There are 4 nested groupings, the coarsest first. Each group lies inside one group of the grouping before and may be the whole of it. The rows also spread widely along 13 directions, which tell nothing about the answers.
(in the rows, 128 means zero)
Some rows, each with its group in each grouping after it:
[123 134 133 128 192 101 109 147 120 173 156 143 147 138 122 161 147 111
 159  75 142 119 105 147 116 148 125 123 143 115 114 143] : Z_549 Z_39 Seno Z_245
[136 153 137 130 118 135  89 151 142 145 173 131 137 134 132 152 141 138
 167 181 135 131  79 134 101 149 102  62 126 156 125 125] : Z_549 Z_39 Vud Z_132
[141 116  97 120  95 132  51 146 120  99 145 123  90 140 120 128 169 125
 119 135 158 131 110 183 112 154 137  97 129 129  78 145] : Z_967 Z_584 dogez Z_829
[142 139 123 105 154  93  97 125 119 137 146 157 112 143  82 161 168 157
 138  95 143 115 119 153 135 124  61 170 123 132  98 141] : Z_967 Z_485 denam Z_628
[129 107 173 165 104 118 101  51 104  87 122 142 126 122 103 138  84 155
 140 145 121 105 132 114 178 182 149 146 100 155 175 133] : Z_549 Z_39 Mevid Z_545
[144 127 130  92 141 116 112 105 147 157 152 141 135 119 101 161 124 130
 152 119 110 129  97 172 110 139 142 100 113 166 104 122] : Z_967 Z_759 Rizi Z_459
[122 101  81 130 175  86 129 157 131 117 123 135 170 174 116  91  97 103
  87 105 142 111 121 128  74 163 159 153 124 121 128 128] : Z_549 Z_289 mavos Z_934
[159 111 136  93 118 135 130  99 170 134 138 140 138 120 133 173 139 135
 201 124 126 128 130 149 140 158 142  73 166 170 166 132] : Z_967 Z_485 Mav Z_452
[123 126 111 166 188 159 187 148  96 111 148 141 168 181 134  95  79 102
 155 155 144 100 140  43 140 186  83 181  78 112 177  97] : Z_549 Z_289 dore Z_612
[136 125 142 108 121 129  71 124 112 100 129 143  73 128 139 127 154 122
 148 104 120 112 110 166 118 149 124  84 125 108 115 142] : Z_549 Z_39 Vud Z_898
[126  57  34 172 139 164 102 168  93  79 122 130 103 175 112 134 157  73
 114  98 213 154 161 155 133 212 106 144 105 124  72 152] : Z_967 Z_759 Rizi Z_751
[123 121 152 125 126  84  94  89 114 111 131 126 129 126 117 126 123 142
 150 102 138 101 121 156 164 169 150 128 134 138 137 149] : Z_967 Z_485 denam Z_443
[146  82  53 131 132 129  99 125 109 113 147 117 139 142  81 175 121 102
  94 130 158 150 162 153 134 192 142 145  68 169  95 139] : Z_967 Z_457 Meza Z_717
[117 144 160 127 127 144 138  94 111 149 146 157 112 145 115 163 156 141
 231  93 146 122 112 140 195 165  32 146 145 147 108 143] : Z_967 Z_457 Galub Z_379
[144 102 110 165 132  24  51 151 127  84 134 120 156 151 110 131 140 161
  78 123 197 112 138 120 122 163 166 139 161 124 169 161] : Z_549 Z_39 Seno Z_910
[134 131 116 163 176 162 133 140  96 110 147 136 184 151 146 106  98 100
 117 102 116  94 163  58 121 155 209 165 165  81 196 103] : Z_549 Z_39 Vud Z_132
[153 108  92  69 162 153 118 161 166 141 115 161  56 183 122 114 183 112
 209 113 179 125  83 175 116 135  58 135 117 110  81 130] : Z_549 Z_289 mavos Z_934
[140 105  90 111 166  83 124 151 126 112 128 133 155 164 135 123 133 108
 131  65 150 109 152 123 121 166 132 146 156 105 152 149] : Z_549 Z_289 dore Z_612
[102 124 148 214 112 193  83 128 103 104 133 159 101 158 131 101 131 125
 164 172 178 127  74 131 128 172 124 121 138 127 101 122] : Z_549 Z_39 Vud Z_132
[ 93 133 138 138 133  98 117 128 145 185 168  90 193 128 149 132 101 100
 190 139 151 130  71 182 129 204 182  46 149 177 103 151] : Z_967 Z_485 Mav Z_452
[161 135  96 119  55 156  88 129 154  73 140 137 134 165  99 112 150 181
 128 196 148 123 125 112 120 126 100 145 163 158 146 114] : Z_967 Z_485 denam Z_443
[134 102 159 115 149 106 117 128 146 102 102 173  70 147 154 116 154 128
 199  97 154 111  91 162 116 159  80  73 149 120 135 145] : Z_549 Z_289 mavos Z_934
[157 128 110 136 122 128  94 137 124  90 145 134 142 149 113 122 132 148
 111 160 152 112 144  99 122 141 158 145 138 126 158 112] : Z_967 Z_457 Galub Z_379
[162 131 106 107  92 137  82  95 161 155 171 126 142 126  61 205 151 172
 157 180 151 144 113 154 158 135 105 143 110 202 112 132] : Z_967 Z_485 denam Z_443
[101 119 128 171 159 178 114 158 104 131 139 159 102 145 147 116 144  85
 163 117 154 138  77 170  86 172 116  69 129 122  61 121] : Z_967 Z_759 Rizi Z_751
[114 101  76 163 135 141 161 159 130 107 146 101 228 163 155 100  78  84
 130 146 146 129 149 100 103 215 180  93 159 155 164 124] : Z_967 Z_485 denam Z_443
[164 108  93 138  92 188 119 132 139  64 133 125 141 158 141 111 131 134
 157 175 158 116 165  83 148 167 155 127 161 132 192 111] : Z_967 Z_485 denam Z_443
[137 126 118 103 166 104 115 138 119 129 144 119 115 153 128 111 136 118
 173 115 163 102 114 137 157 164 127 138 103 109 127 131] : Z_967 Z_759 Rizi Z_751
[129 119 122  97 101 195 134  82 115  98 108 161  85 158 109  92 129 123
 173  98 105 114 120 155 148 145 102 168 127 125  95 113] : Z_967 Z_759 Rizi Z_459
[160  65  92  45 149 118 169  80 181 124  90 129 134 162 125 119  95  98
 195  70 124 113 152 157 156 181 172 148 131 145 170 138] : Z_549 Z_289 mavos Z_934
[151 141 124 115 146  82 121 138 128 107 144 159 136 158  95 132 144 171
 125 127 138 108 126 101 117 121  60 160 132 131 149 118] : Z_967 Z_759 Rizi Z_751

New rows, each followed by its group in each grouping:
[158 158  97  51  97  89  91 110 144 126 156 109 159 150  90 127 127 167
 112 130  98  96 139 116 142 113 125 180 128 139 156 131] : Z_549 Z_289 mavos Z_934
[127 108 127 156 160 114  94 103 116 144 129 173 129 129  79 179 159 136
 122  58 151 130 128 171 129 137 136 169 169 139  92 147] : Z_967 Z_485 Mav Z_452
[161 147 130 120 101 148  75 150 109  37 117 185  48 168 115  77 179 180
 107 164 138 101 117 113  91  97  59 150 135  92 124  99] : Z_967 Z_457 Meza Z_717
[146 128  85  82 148 101 117 170 151 133 148 115 128 172 121 108 152 126
 161 145 171 118 108 148 118 156  95 125 118 130 111 131] : Z_967 Z_485 Mav Z_452
[112 127 103  75 154 143 194 137 178 176 124 158 162 191 122 100 111 107
 209 106 115 133  71 158  85 152  50 130 147 161  90 119] : Z_549 Z_289 mavos Z_934
[138  93 128 163 143  86 106 123 144 135 144 154 152 131 106 194 147 137
 152 103 172 145 123 155 127 173 112 101 165 174 127 156] : Z_967 Z_584 dogez Z_829
[156 145 152  92 120 120 104 111 122  94 140 134 107 139 137 104 137 152
 163 125 116  86 131 112 153 134 134 135 143 104 172 119] : Z_967 Z_584 dogez Z_829
[119 133 115 155 113 144 126 156 133  94 132 171 149 168 125 101 123 141
 112 153 122 126  98 112  53 137  71 110 157 146 123 114] : Z_549 Z_289 mavos Z_934
[112  87 130 208 109 131  97 132 126  78 117 128 162 142 166  97 114 112
 139 135 186 122 127 133 119 202 223  70 211 136 162 143] : Z_967 Z_485 Mav Z_452
[134  81 109 129 151  96 130  94 141 129 118 132 137 151  94 136 104 122
 159 114 170 129 120 159 157 189 147 151 103 164 121 140] : Z_967 Z_759 Rizi Z_751
[157 121 114  96 166  90 166 123 161 128 130 140 182 168 119 113 109 146
 168 109 139 102 141  89 138 143 136 168 167 132 194 112] : Z_967 Z_759 Rizi Z_751
[144 113 145 119 155 118  97  77 126 154 147 129 117 109  97 177 125 129
 168 116 146 114 122 162 181 165 177 138  98 152 130 137] : Z_967 Z_485 Mav Z_452
[132 140 147 114 142 115 123  85 119 127 129 149 154 143 113 119 111 145
 145  81 105  86 137 106 157 129 156 189 162 114 172 128] : Z_549 Z_289 mavos Z_934
[136 151 129 142  82 159  81 111  93 103 176 109 140 114 122 155 132 141
 132 165 121 114 147 108 167 163 136 111 120 147 150 129] : Z_967 Z_485 Mav Z_452
[131  86 107 154 167 103 150 156 144 107 114 183 127 172 115 144 138 125
 148 108 169 138 117 128  86 167  32 117 135 151 128 138] : Z_549 Z_289 mavos Z_934
[119  83  55 104 130 116 149 151 145 132 141  93 174 168 141 133 101  72
 165 115 155 143 137 152 127 225 111  87 107 168 119 158] : Z_549 Z_289 mavos Z_934
[130 136 152 162 145 163 120 117 124 113 123 189 134 153 109 110 120 147
 122 131 107 112  98 111  78 117 127 156 160 117 136  97] : Z_549 Z_39 Mevid Z_545
[116 145 145  71 182 103 188 120 125 124 116 161 146 162 137  69  98 115
 157  70  70  87 109 137  86 140  92 139 134 108 131 109] : Z_967 Z_485 denam Z_628
[148  90  62 107 166 173 126 149 140 152 137 143 109 166 109 164 159  83
 174  93 172 145 127 162 131 166 102 152 110 130  84 138] : Z_549 Z_289 dore Z_612
[122  99  96 174 126 179 129 116 121 113 123 149 137 180 104 112 113 118
 156 144 176 130 117 117 148 176 117 191 123 141 115 124] : Z_549 Z_289 dore Z_612
[137 133 117 150  56 151  54 112 105  92 173  89 156 113 129 154 111 135
 109 188 117 125 142 115 144 181 174  79 115 159 157 138] : Z_549 Z_39 Mevid Z_545
[140  94 140 151 164 102  92 126 122 115 131 148 119 119 129 160 127 114
 133 110 147 124 120 149 109 172 164  81 119 133 143 141] : Z_549 Z_39 Seno Z_245
[133 125  81 110 107 132 109 152 135 107 144 101 161 174 125  85 107 119
 118 159 134 119 118 124 102 166 150 130 120 132 131 121] : Z_549 Z_39 Seno Z_910
[129  83 132 146 195  91 165 106 139 145 123 164 161 131 105 170  97 109
 145  90 134 133 125 153 105 184 130 110 115 172 134 132] : Z_967 Z_485 Mav Z_452
[127 157 138 134 110 134  70 155 104  95 144 133  90 162 139  78 167 146
 154 153 171 100  94 132 135 138 113 130 148  93 107 125] : Z_967 Z_457 Galub Z_379
[151 108 135 137 111 121  74  94 121 114 146 125 122 119 121 170 148 137
 160 106 156 118 146 143 183 167 173 126 157 139 152 152] : Z_967 Z_584 dogez Z_829
[ 81  96 166 178 180  43 102 130 141 179 125 153 123 148 115 144 128 117
 185 105 197 144  29 220 105 202  87  71 120 168  53 173] : Z_549 Z_39 Mevid Z_545
[167 130  76  72 130 173 123 121 143 147 163 102 158 144 114 154 139 113
 169 124 130 117 162 119 168 148 173 160 138 132 154 120] : Z_967 Z_485 Mav Z_452
[118 128 100 148 158 133 107 184 120 146 164 140 171 138 144 158 145  92
 119 100 121 142 112 145  51 160 123  59 164 129 106 136] : Z_549 Z_39 Mevid Z_545
[110 129 165 188 163  49 114 140 113 145 167 140 196 116 138 189 119 135
 144 103 146 129 117 114 115 185 102  62 162 161 166 161] : Z_549 Z_39 Seno Z_245
[142 105 103 132 113 164 147 112 143 103 130 128 173 154 131 106  90 115
 153 144 127 123 139 109 124 173 179 123 150 153 164 108] : Z_967 Z_759 Rizi Z_459
[124 132 160  73 195  76 145 129 139 157 130 149 133 134 156 120 116  99
 179  55  88 101  93 166  88 153 135  70 141 111 135 134] : Z_549 Z_39 Vud Z_132
[122 106 105 200 165 186 132 177  99 104 147 155 155 150 155 140 130  84
 133 123 151 137 139  93  84 182 126  89 151 114 142 120] : Z_549 Z_39 Seno Z_245
[127  95 125  99 174  50 127 106 176 189 129 117 166 154 104 152 113 121
 198  91 175 129  86 183 150 183 156 130 135 167 120 161] : Z_549 Z_39 Seno Z_245
[107 150 199 177  89 180 111  94  72  53 127 161 113 124 171  84 102 136
 145 135  75  89 122  90 124 164 125  84 155 102 178 112] : Z_549 Z_39 Mevid Z_545
[150 102 106 151  80 123  30 138  91  40 128 130  45 143 122 138 202 152
 133 132 210 117 153 148 180 170  79 127 130 110 118 169] : Z_967 Z_485 denam Z_628
[138  93 116 101 132 132 162  99 155 108 104 160 142 158 113 112  94 118
 151 114 110 130 121 153  94 166 133 120 131 163 124 112] : Z_967 Z_457 Galub Z_379
[143 103 152 103 198 121 149 136 160 131 112 164 112 142 160 108 107  94
 182 108 116 111  88 151  71 159 166  59 126 116 152 109] : Z_549 Z_39 Vud Z_132
[161 120  68  78  86 200 126 131 157 122 135 135 131 181 110 138 168 132
 194 119 143 139 143 124 150 140  80 169 176 136 128 129] : Z_549 Z_39 Seno Z_245
[122 120 123 126 149  89 172 110 133 135 135 131 193 171 129 131 112 134
 202  86 156 114 149  99 183 189  93 165 179 148 173 146] : Z_967 Z_457 Meza Z_717
[157  98  88 143 128  97 116 125 163 135 157 133 184 148  74 192 107 150
 120 177 157 151 129 113 113 169 112 132 104 203 153 131] : Z_549 Z_39 Vud Z_132
[160 127  96 107  51 172  62 125 113  64 142 150  77 138 106 154 190 152
 115 122 119 136 150 153 124 128  67 121 152 136  99 139] : Z_967 Z_584 dogez Z_829
[149 122 136  93 164 126  81 102 113 133 140 131  86 112 112 146 145 115
 146  98 128 101 122 172 151 144 181 129  94 110 113 131] : Z_967 Z_485 denam Z_443
[146 150  94   7 115 151 179 110 144 125 141 119 174 143 139  98  88 101
 143  83  12 107 145 139  82 136 140 100 134 137 141  99] : Z_967 Z_759 Rizi Z_751
[156 109 145 101 205  67 131 121 162 142 106 181 114 162 103 124 149 148
 171  74 168 103 105 150 119 119 138 171 166 110 139 123] : Z_967 Z_457 Galub Z_379
[ 97 141 163 143 100  70  93  93 100  95 130 128 133 140 114  88 109 159
 128 128 130  96  96 155 144 170 112 130 127 145 115 148] : Z_967 Z_485 denam Z_443
[ 93 165 149 122 120 175 134 121  91 128 138 130 128 172 154  65 127 113
 205  98 116  94  98 120 161 162  94 154 157  88 116 128] : Z_549 Z_39 Seno Z_245
[140 120  90  73  88 121 151 115 162 120 144  85 184 171 137  92  91 120
 179 150 123 116 131 127 150 189 146 122 139 163 157 128] : Z_967 Z_584 dogez Z_829
[130  99 138 145 169  89 153 101 130 118 133 134 167 132 112 125  61 119
 122 156 125 112 119 125 112 190 168 110  74 169 159 112] : Z_967 Z_485 Mav Z_452
[150 123  53 128 126 151 139 163 135 108 153 126 182 186  92 109 117 132
 105 166 152 130 145  83 106 148 107 184 124 145 135 102] : Z_967 Z_759 Rizi Z_459
[120 135  64 103  80 162 104 163 116  95 149 103 156 168 131  84 114 103
  91 149  98 130 122 139  69 164 126 104 119 133  95 122] : Z_549 Z_39 Seno Z_910
